There are 5 hidden switches. A switch that is on adds its own fixed numbers to the row, and there is some noise. The rows also spread widely along 2 directions, which tell nothing about the answers.
In the rows, 128 means zero.
Some rows, each with its switches (1 for on, 0 for off) after it:
[149 144 144 121 130 113 156 163 152 147 104 159 117 132] => 1 1 0 0 1
[169 107 107 106 128 134 145 144 108 169  93 171 124 115] => 1 0 0 1 0
[171 123 105 106 128 122 138 125 148 112  74 184 146 130] => 0 0 0 1 1
[156 163 151 127 116 122 164 148 105 146  78 151 120 141] => 0 1 0 1 1
[155 117 114 129 133 122 130 141 149 148  78 168 140 101] => 1 0 0 0 1
[163 126 102 108 124 126 138 119 136 121  70 186 143 130] => 0 0 0 1 1
[150 169 137 117 139 115 167 155 179 111 104 166 129 148] => 1 1 0 0 1
[142  73 119 137 142 131 116 148 113 207  77 164 113  94] => 1 0 0 0 1
[167 161 105 120 112 145 154 125  98 146  89 135 141 121] => 0 0 0 1 0
[142 212 170 161 107 140 144 163 103 156  81  89 152 110] => 0 1 0 0 1
[145 155 135 123 135 118 161 148 143 133  90 135 131 141] => 0 1 0 0 1
[162 142 127 126 150 149 140 145 131 151 112  95 109 159] => 0 1 1 0 0
[155  74 101 126 168 144  99 156 156 181  78 164 111 117] => 1 0 1 0 1
[164  93 113 101 134 124 142 146 135 154  79 203 126 114] => 1 0 0 1 1

New rows, each followed by its switches (1 for on, 0 for off):
[172 109  92  83 131 124 156 133 128 135 101 187 127 127] => 1 0 0 1 0
[147 120 130 146 126 135 121 124 122 167  75 138 146  97] => 0 0 0 0 1
[181 106  85  86 128 121 157 114 122 139 104 165 129 135] => 0 0 0 1 0
[162  54  89  86 179 125 154 162 158 165 123 159  71 178] => 1 1 1 0 0
[160 113  97 124 135 137 140 112 130 140 108 132 133 123] => 0 0 0 0 0
[145  70 133 131 175 143 126 180 107 236  85 145  74 133] => 1 1 1 0 1
[172 108 124 101 156 137 136 157 117 174  79 152  95 167] => 0 1 1 1 1
[165 212 146 140 103 144 173 154  79 150  90  97 142 129] => 0 1 0 1 0
[154 119 140 151 157 146 120 165 106 211  75 109 108 135] => 0 1 1 0 1
[155  73 105 128 165 146 105 156 159 176  81 160 117 115] => 1 0 1 0 1
[173 101 105 103 161 145 124 158 162 143  69 193 121 129] => 1 0 1 1 1
[165 232 142 106 104 136 192 167 131  90 106 139 144 138] => 1 1 0 1 0
[161 106  99 125 162 142 104 131 165 136  75 148 131 132] => 0 0 1 0 1
[152  91 130 140 155 148 131 177  92 239  99 100  65 136] => 1 1 1 0 0
[175  79  90  84 169 133 131 138 184 116  74 214 118 144] => 1 0 1 1 1
[146 102 131 103 145 119 155 155 152 155  99 176  98 138] => 1 1 0 0 1
[174 104 120  91 164 146 158 171 104 194 102 146  80 156] => 1 1 1 1 0
[165 116 110 108 162 147 144 147 136 154 114 110 102 171] => 0 1 1 0 0
[153 119 108 123 123 136 139 144 116 171 105 137 120 106] => 1 0 0 0 0
[144 148 125 139 131 129 136 143 157 127  79 159 159  94] => 1 0 0 0 1
[162 112  95 114 148 121 128 113 169 108  89 168 140 128] => 0 0 0 0 1
[175 106 131 103 162 131 145 173 140 160  80 180  98 150] => 1 1 1 1 1
[166 154 117  89 127 113 190 156 135 110 115 168 116 154] => 1 1 0 1 0
[144 132 125 145 155 158 104 167 163 159  73 146 134 103] => 1 0 1 0 1
[189 141  94  75 159 144 168 141 150 101 112 151 105 187] => 0 1 1 1 0
[167 180 111  99 125 125 149 143 194  53  78 204 172 119] => 1 0 0 1 1
[163 142  96 130 150 161 121 132 139 139  99 103 137 114] => 0 0 1 0 0
[161 142 109 139 144 168 115 141 120 163  90  95 135 122] => 0 0 1 0 0
[156  88 109 140 159 149  96 138 137 186  68 133 123 118] => 0 0 1 0 1
[172 157 137 113 152 137 148 177 145 139  79 170 118 148] => 1 1 1 1 1
[150 142 113 124 127 141 140 146 132 143 106 132 144 103] => 1 0 0 0 0
[176  94 104 104 137 123 134 119 131 137  71 185 131 134] => 0 0 0 1 1
[157 103 104 135 174 155 101 135 154 165  79 140 131 118] => 0 0 1 0 1
[154 101 128 108 146 115 146 130 129 152  96 150 107 150] => 0 1 0 0 1
[165 155 132 122 165 140 136 149 166 129  94 131 127 153] => 0 1 1 0 1
[150 187 132 137 123 128 143 144 175  91  83 164 166 102] => 1 0 0 0 1
[164 109 110 101 137 125 138 135 143 132  76 202 131 123] => 1 0 0 1 1
[164  31  84 105 140 124 126 116  90 203  71 187  97 129] => 0 0 0 1 1
[175 156 107  94 160 141 131 149 198  79  75 194 156 128] => 1 0 1 1 1
[155 138 126 122 152 147 151 175 135 182 107 117 100 146] => 1 1 1 0 0
[160  61  97 107 153 123 123 114 147 148  90 174 121 127] => 0 0 0 0 1
[172 164 106 106 152 147 130 134 183  77  70 169 155 134] => 0 0 1 1 1
[164 166 149 181 122 173  98 158  58 220  37 100 130  82] => 0 0 1 1 1
[156 120 121 114 158 146 147 173 145 169 114 133  92 151] => 1 1 1 0 0
[150  99  95 110 130 130 138 135 137 158 109 154 119 116] => 1 0 0 0 0
[151 112 128 124 163 134 128 178 155 165  88 151  97 138] => 1 1 1 0 1
[167 159 134 108 121 120 171 147 120 134  78 163 131 143] => 0 1 0 1 1
[167 123  97 108 127 134 140 111 143 122 108 133 139 129] => 0 0 0 0 0
[169 138 124  99 112 128 176 141  94 150 105 138 111 159] => 0 1 0 1 0
[174 179 129 112 153 146 132 156 171  91  71 177 149 116] => 1 0 1 1 1
[156  93 120 107 144 112 152 128 144 154 103 163 106 156] => 0 1 0 0 1
[156 127 117 130 157 145 112 156 175 135  77 154 136 109] => 1 0 1 0 1
[171 143 143 123 150 142 142 180 132 174  74 159 104 141] => 1 1 1 1 1
[170 105  97  93 126 126 155 143 119 147  93 181 121 120] => 1 0 0 1 0
[162 121  98 111 136 127 146 134 145 134 107 155 131 125] => 1 0 0 0 0
[162  92  76  92 168 147 134 145 192 117 110 163 118 145] => 1 0 1 0 0
[180 141  98 122 139 159 134 137 119 146  94 121 135 135] => 0 0 1 1 0
[178 107 113  85 140 112 172 134 139 132  87 185 109 171] => 0 1 0 1 1
